The rows of a group lie close to one hidden flat surface of 14 dimensions, which may be shifted away from zero. Surfaces can cross.
Known rows, each followed by its group:
[-36 -14 -50  14 -22  -1   4 -32  13   4  12  17 -14  22 -14  -8  -1   1] | (4)
[-15  21 -33 -35  -4 -33  -3 -10   3 -18  -2  21  -2  33  -2   4  16 -17] | (1)
[ 16  -9  28  -7  38 -10  10 -44  -7 -22   6 -11  -3  27 -29  12  21  21] | (2)
[-14   8  -6 -21  13  10   3 -31  10   8   6 -58  39   7 -19  10  16 -16] | (2)
[ 14   7  14  13 -12  -1 -32  -7  -8  16 -18  18  -7  -8  54  16  32  -8] | (2)
[ 24 -44  29  15  29 -13 -14  -2   0   6  33   4 -12 -11  16  10   9  -1] | (1)
[ -6 -25  -3  21  43  12 -25  38  37   4   2  -4 -20 -18   0   7 -48 -11] | (1)
[ -5  16  13 -43 -38  -6  39  -5 -16 -26  15  28   4  16  -2 -17   4  17] | (2)
[-17  18  13  13 -21 -47   0  16  -9 -25 -16   6 -33  18   1  19 -22 -24] | (4)
[ 10  13  -4   2 -16 -46  -4  -9 -16 -14 -12  28   2  -2  -5 -13  -1 -25] | (1)
[-29   9 -16  -1 -33 -14  -5 -12  21  46  17 -17 -15   1   0 -22 -13  10] | (0)
[-23  34  21  -9   8 -17  16   6 -10  12 -13  14 -10  18  36 -16  24  -3] | (2)
[ 19 -24 -25  -4 -19  13   0  -2  24  -6  -5  12  -8 -18  19   0 -16  29] | (0)
[ -8 -21   0 -16  -8   6 -35 -20  18  -2 -36 -25  -7  34 -14  10 -31   9] | (4)
[ 19 -43  13  19   7 -29  15  26  -9 -11  13  32   8 -30   2  14 -11 -25] | (1)
[-11  -4  21  11  -1   6 -40   7  -2  18   5 -12  16  43   1   8 -21 -35] | (3)
[-43  45  25 -14   1   5  -6 -17  11  30  10  18 -36 -22 -14  10  23   9] | (2)
[ -4  -9 -24 -19 -32  44  26  11 -23 -14  13  11  16 -20 -20 -18   9  16] | (4)
[ 26 -16 -38  29 -40  15 -25 -15  -9 -12 -33 -16  24  -9 -16  34  -6 -12] | (3)
[  7 -23  -1   4  16 -12  18   7 -18 -48 -44  -6  19  13  20  -7  -6 -20] | (2)
[  5  18  11 -28   5  18 -61 -25  -5  -7  -6  15 -15  49  19  -7  17   2] | (0)
[ -3 -30   4  -4  -5 -43   2   3  -5  10 -14 -26  -2  -6  36 -14   3 -10] | (1)
[  8 -17  13   3   0  12  31  -4  -2   5 -18 -53  25  17 -19  18  -5  23] | (3)
[-15   4   4  32  -9  37  16 -30 -38 -45 -42   3  18  38  -7   6  16 -10] | (3)
[ 11   8  -1 -22  -7 -51 -17  18 -29   9 -28  13  -9   0 -28  -9   7 -12] | (0)
[ -5  48  20  -5 -23 -10  15 -10   5  24   5 -13  28 -27 -24  12   1 -13] | (1)
[ -2 -32  21   0  -4  -3   9  23 -22  -4  25 -20   4 -28 -46  22  -5 -18] | (0)
[  0 -24   1  -4  -6 -30 -11  -7 -15  29  -6  -3  19  15 -16 -48 -14 -11] | (4)
[ 24  11  14  52  -1  23  33   4 -19   0 -16 -11  28  34 -20  28  -3  16] | (0)
[  8 -27  15  -5  -4  43  17  -9  -5  -5 -15  43  22 -33  -1  -9  -1  19] | (3)
[-36  -1 -42 -15   7 -17  -9 -15   4 -29 -27 -56 -11 -18 -22  20  12 -31] | (2)
[-10 -12 -30 -27 -22 -10  19  21  -1   7 -14   3  -3   0  18  21  25   9] | (1)
[-12  14 -16  -5 -52 -13   7   2 -16   3  40  30 -33 -26 -19 -20   2   6] | (2)
[  3 -20  13  48 -19 -19 -12 -18 -12   8  33  27 -27  11  -3   4  -5  -7] | (4)
[ 12  33 -15  31  -6  -9 -28   7  12  25 -11   3 -28  -9 -24   9 -19  11] | (2)
[  1  55 -26  13  -2  40   4 -24   0 -34  -1 -18  13  -3 -10 -12   5  -2] | (4)
[  5  14   3  44  11  12 -17   7  -9 -13  -7  -1 -27  -9  -8 -11 -18  -1] | (1)
[ 23   0   3  -7 -19   1 -44   6 -30   9 -18  10 -19  -1  10 -34   5   8] | (0)
[ 13  22  29   7  28  29 -22 -11  42  43   0  27  -5  13  21  20  -3  36] | (2)
[  6  26  12 -17  20 -38  11 -16  -6 -41   4   9 -21 -12 -25 -27  -8  -3] | (2)
[-29  11   8  -9   9  35  15  -9 -16   1  19 -17  10  10  32  -1  48  -6] | (3)
[-15   0  11  -8  23  22  23  16   7  -6  36 -13   1 -12 -18  13   3   2] | (1)
[  7   8 -47  25 -15  36  15  17  19   0  29 -17  24  -9 -12  35  -6  -3] | (3)
[-22   1  -7 -22 -17  13 -15 -32 -21 -25  23  -6  16  -1  -9 -10  28 -36] | (1)
[  1 -31  10  29  -9   5  17  13   6  23  -3   9  53  14   9   1 -30 -23] | (2)
[  8  12   9 -13  37 -53  27  17   6  20 -26  33  11 -14   5 -10  10  -4] | (1)
[-10  -3 -15   8  -3  -6  22  15  12  -1  20 -38  37   5 -29  11 -29 -28] | (3)
[  4  -5  -2  14 -16 -47   3 -19 -34 -18  -2  13  -7  16 -15   8  22 -23] | (0)
[-23   4 -28 -20 -27 -37  -9  -3  35   6   3   8 -21  -9 -26  18 -30  -8] | (0)
[ 30 -11  -9   5  10   1 -25  45   1 -20  13   7 -23  -2   0  12 -24  -2] | (1)
[  7  22 -12  -8  16 -16   8  -5  39  17   1 -44 -14 -39   5  24   6  20] | (3)
[  8  12   5  11  25   8  11  12  23  21   0 -20  -5  -2   8  14  -3  23] | (3)
[-21  39 -12   4  40 -26 -18  13  -4   3  -8   1 -34   5 -15  10  26 -21] | (0)
[  8   6   6  36   8 -15 -33   0 -10  23 -12  21 -34  -5   3  22  21  -1] | (4)
[ 21 -31  24  19  16  -6 -11  36 -31  17  32  -7 -31  14  11 -21   5  15] | (3)
[ 11 -25  -2   5  27  16 -24  14  18  20  -4 -26  10   5  31  22   7  -3] | (4)
[ 27  12 -27  11  13 -39  19   4   5  16  21  28  29 -30 -10 -19   6 -18] | (3)
[ 15 -44  46  39  13  40  -3  21 -36   1   9 -13 -32   0   5   8   7  31] | (2)
[ 29 -24  48   5   9  -4  12  -5  -4  -2 -20 -29  23  12 -39  -2 -42  18] | (3)
[-36   2 -21  34  -9   6  -8   6  16  29   9  -5 -28 -22 -10  38   6 -10] | (1)
[  3  38 -18  -8 -25 -40  -5  11   7  13  16  -4 -14  20  40  -1  11  -7] | (2)
[-32  24 -18 -29  16 -16 -63  -3   8  -2 -18  16 -21 -11  -1  13  18 -49] | (0)
[ 26  38  -8 -18  19 -29   9 -19  13 -34 -22   8  -1  36  31  -3  10  14] | (1)
[-20 -20  27  24   2  44 -19  16 -14 -39  12   3 -35 -12   4  -3 -26 -11] | (3)
[ -4 -19  22  15  11   9 -37 -20 -27  -7  -5 -26 -25 -21 -21   3  14 -10] | (4)
[ -9   0   0  -4 -29  50 -31 -18  -6  25 -38  -5  16  -1 -15  30  14   8] | (4)
[  4 -43  23 -12   1  48 -14  13 -30 -12   5 -14  18  22   4   2   9  -2] | (0)
[ -2  -3  -8  33 -12 -30  15 -27 -19  -5  -6  22  -3  26 -13  17  20  -7] | (0)
[ -7 -12 -43 -34   9   3  -5 -14  18  -5 -18 -17 -14  48  -8 -20  -5  37] | (4)
[-27  30 -14 -26  17  14 -34   3  37  22  -3  22 -17 -41 -26  12  -6  -7] | (0)
[-10 -36   2  21 -16  -3 -19  31   1 -16   2 -31 -22   0  13  18 -37 -20] | (4)
[-34  -3 -24  -2  -8  18  12   3  -8  37 -17  11  18  16  21  38  61  -5] | (4)
[  6  15  17   3  23  -7  33  19  -4  -4 -12  33  19  11 -27 -22 -26   5] | (4)
[ 35   9   7   5 -11 -33 -14 -27   1 -57  21  39   7  19  -9   7 -26 -28] | (1)
[ 24  11 -13 -16  -2  -7  -6  23  28   0  -6 -14 -24  30   9   3 -33  39] | (0)
[-23  -4  16 -36   7 -15  -3 -39  17   3 -12  20   2 -14   7  -1  14  -5] | (3)
[ -6   1 -27  -1  10  -5   9  -5  35 -14   3  -1  -7  -3   3  40  -3   0] | (0)
[-12   2   9 -10 -14   6 -26 -28  11  38  -6   8 -29  -1 -12  24  21  26] | (3)
[-34  19 -19  16  20  28   3   9   9  15   3   1 -15 -26  14 -24   8  -4] | (2)
[-24 -13 -60   1 -40   4  -1 -18   8   6  23  17 -18   1 -11 -15   2   8] | (4)

New rows, each followed by its group:
[ 26  -6  -6   7 -11  -2   0  38 -25   7  -5  27 -12 -49  -2 -39  -9   9] | (3)
[ 25  -1   2  -9 -32 -19 -13 -33  25  15  20  15  -1 -36 -11  -6 -21  14] | (0)
[ -3  32  -2  38  -1  -2 -60  30  -9 -15 -25   0 -46  10  13  -5 -31 -26] | (3)
[ -4  -4 -22  15 -15  11 -27   3 -26  16  10 -35 -26  -7   4  -3  30   0] | (4)
[ 38  -9 -21 -14  15   6 -41 -30  21  40   5  26   8  -4  16  -7  26  25] | (4)
[-37  13   7 -34   4  -7  19   9  13 -45 -16  -3  -8  -6  54  14   9 -26] | (2)
[-25 -57   1 -10   4   4  -6  18   2  19  -7   3 -13  -7 -18  16  -7   1] | (4)
[ 13   9  25   9  30  12   2 -16 -25 -22  11  19  -8 -23   6  19  50  -4] | (4)
[ 15  -6  48  10  32  -6   3  13  -4 -25  -9  -1   9  -2 -13  -1 -32 -13] | (4)
[-23  15  34   3  -2   1  19 -39 -11  -2  -1  51  11  -7   0   4  29 -13] | (2)
[  9  28 -23 -32 -11  12  -4 -37  20   7 -11  37  15  15  -9   1  15  25] | (4)
[  6  -1 -33 -25   2  -9 -14   4  16 -27  14 -11 -33 -28  35 -17   3   4] | (0)
[-12 -26  13  24  11  14  29 -20  16 -40   3  11 -28 -39  -6 -12 -34  16] | (1)
[ 18  17  10  18 -23 -39  20  -6 -38 -12  17  12 -10  12 -10   2  26  -4] | (1)
[-16 -13  17   1   7   3  23 -19  -3  11  39   6  26  -3  11 -17  14 -17] | (2)
[ 22 -16   3  10  -1  34 -47  37 -16   8 -18   9 -28 -15  -6   0 -15  16] | (0)
[-35   4  -3 -26 -12  33  26  14  28 -10   3 -14  -1  25  35  36   2  13] | (2)
[ 18 -16 -17  11  18  24  -7  -7  -9 -37  -5  -7  -6 -22  16 -17   9   4] | (2)
[-25 -35 -18  23   9  13  43  26  -1  11 -49 -11  -1  -1   9   7  -5  19] | (3)
[  2   4 -19  15  12   7  35  15  24 -17  24  14  18   3 -33  10 -37  -2] | (3)
[  3  48 -43  28  -5  -7  -1   5  31 -18 -25  11   6  -7 -12   7 -39 -16] | (2)
[ -2  51 -12  33  23   2 -16   4   2  26  10  -8 -44 -26  -1 -14  19  15] | (0)
[  3 -14 -24 -19  -6   5   9  10   2  15  -5   7  37  -1  -2 -34 -11  -2] | (4)
[-50 -24  10 -19   3  16  14  -8   7  37   7  12  17  10 -41  -2  -3  -4] | (1)
[ 25   6 -16  28 -26  30  11   8 -24   7  27 -10  11   9 -35  12   8  19] | (3)
[-23 -45  -8  37  -5  42  -8 -16   2 -26  -9   2  -2  36  -1  42  -7  -9] | (3)
[-19  42  19  40  31   5 -25  -4   8  -4  -5 -14  -8  32   7  13 -11 -31] | (3)
[ 12 -26  28 -17 -14   7   2  -2  -4  24   8  -5   0 -26 -28  -3 -10  26] | (3)
[-19  24 -48 -24 -33 -29  -4  -5   8  -4  -1  16 -26  -9   9  -8  14  -3] | (2)
[ 21  12  13  17 -18  14 -22 -28   9  24  32   3  -2  12 -26  -8 -17  21] | (4)
[-24  20  11 -30  42 -17  -3   2  30  34 -18  35 -11 -22 -30  39  21   2] | (4)
[-11 -27 -14  29 -28   2  19   2 -28  15  11  25   4   9   6 -10  17  -4] | (2)
[  9 -32   1  19  15  -2  -8  -1   3   0  59   6 -11  12  -1  16   6  -7] | (3)
[ 20 -21  -1  35 -11 -10 -21  22 -28   3   8 -28 -36  23  26 -19  -2  11] | (0)
[-15 -48  10   1  -6  25   7  -4   7  40 -19  12   9  -7 -10  17  -1  25] | (3)
[-11  -3 -10   3  13 -17  22   3 -13  16  -3  10  32  10  22  23  50 -29] | (1)
[-30 -14 -22  -1 -27   1  22  10  -5  -7  13 -26  31   2  37   2  10 -39] | (2)
[-15  16  18 -15  38 -15   2 -36   5   8 -28  -7  14  10  11 -44   8  -4] | (1)
[-14  49 -14   8  -6 -27 -10  10 -17  -2 -25  17  12 -35 -23 -23  -4 -49] | (1)
[-10  19  -9   3   7 -46  38  10 -14   8 -12   5   7  24 -31 -25  -4  -3] | (3)
[ -6   4  12  -6   8  -3   7 -25  21  44  14 -16   0 -16 -16  22  19  21] | (3)
[-33  28 -14  -1  -2 -12  24  -9  -8 -39 -34  15 -10   0  -2   6  10 -17] | (2)
[-34   5   3 -51 -12  27 -32 -29  -4   2   9  26 -15  26  -5 -26  18   7] | (0)
[-23  -5  -1  12  12  37  35  10  -6  -5 -26  17  -1 -20  17  -8  12  16] | (3)
[-33  -8 -17  -7  12   3  12  -1  30  10  34   0 -14  -5 -17  18  -3   0] | (4)
[ -8  17  28 -14  38 -13   8 -40  26 -15  14  27  17 -24   6  -7   5 -22] | (3)
[-14  -9 -22 -21 -39   4   6  29 -27   1 -24 -31  18  11  -2 -26 -10  -9] | (4)
[ 29  -6   2  -8   7 -10  29 -21  16  16   3 -25  44   5  43 -20  11  15] | (0)
[ 13  -1  18   7 -19  23 -13  11 -12 -12  12  -1 -11 -13  63  14  21  -1] | (2)
[-12 -10   2 -11  10 -14 -18   4 -36 -11   9 -22   2 -24  16 -29  32 -43] | (0)
[-15  12  -5  20   3  18  -8  15  -1  12  16   8 -32 -23  27 -14  13   4] | (2)
[ 34   2 -14  26  13 -13 -14  -7  29 -14   5 -16   4  -4 -11  30 -27  -3] | (3)
[-17  12  52   1  -1  17   1  12  -2  42 -27   5  -3  17  -6  23  -2  19] | (2)
[  2 -14 -11  16 -45   7  -5  20  -7  19  22  12 -17 -14 -16   1 -19  10] | (2)
[-45 -11  -2 -40  13 -25  30   9  28 -18 -12  22  -8  13 -12  34  -8  -9] | (4)
[-23  22   5  -8  11   4   1   5  -4  49  17 -28  20  28  27   0  43 -10] | (3)
[-36 -24  20   7   3  16   4 -11   5   2  13  -7  22  35 -31  -8 -36 -20] | (1)
[ 15   1  13 -16 -29  29  -2   0 -33 -21  -4  -1 -11  16 -14 -12   4  30] | (3)
[-16  -1   2  -1 -39  15   1  19 -28  -3  -3  24 -31 -19  23  -5  17   8] | (2)
[  3  -6   4 -15 -25  -3 -12 -15 -14   9  22   8 -26   9 -26   9  18  23] | (0)
[-33 -11 -36  -1  -5   1  26  10  10  32  14  21 -12  -8  -7  10  22  12] | (3)
[ 39  48   4  24   2  23 -40  -7  -2   0  13  12  -7  16   6  11   9  10] | (3)
[  5   8   3  51  34   5  18 -13 -33 -15 -22   4  -6  26   4  -4  32   4] | (2)
[ 11 -16  -2 -19 -19 -13 -16 -15   7  48  -9   5   8  21   3  12  15  23] | (0)
[  6 -20  -6  25  17  -3  46  -8   7   4  12  19  -8 -19 -31   9   4  31] | (3)
[-20  12 -39 -29  11  -1 -15  -7  24 -10 -44  24 -27 -14  14  -6   6  12] | (2)
[  5  -9 -36  -6 -29 -13  -3 -34   2  18  18  28  -2   7 -32  26  30  13] | (3)
[ 28   7  31  15  18 -43  19 -19   3  -8  23  25  -2  14  -2  11   2   3] | (1)
[-34 -17 -29  42   0  -9   9 -11   8  -5  12   3 -22   2 -32  31  -3 -17] | (3)
[ -5  14  -8  10 -24   3  -1 -37  -3  15  26  10   1  12  23  26  48  -3] | (2)
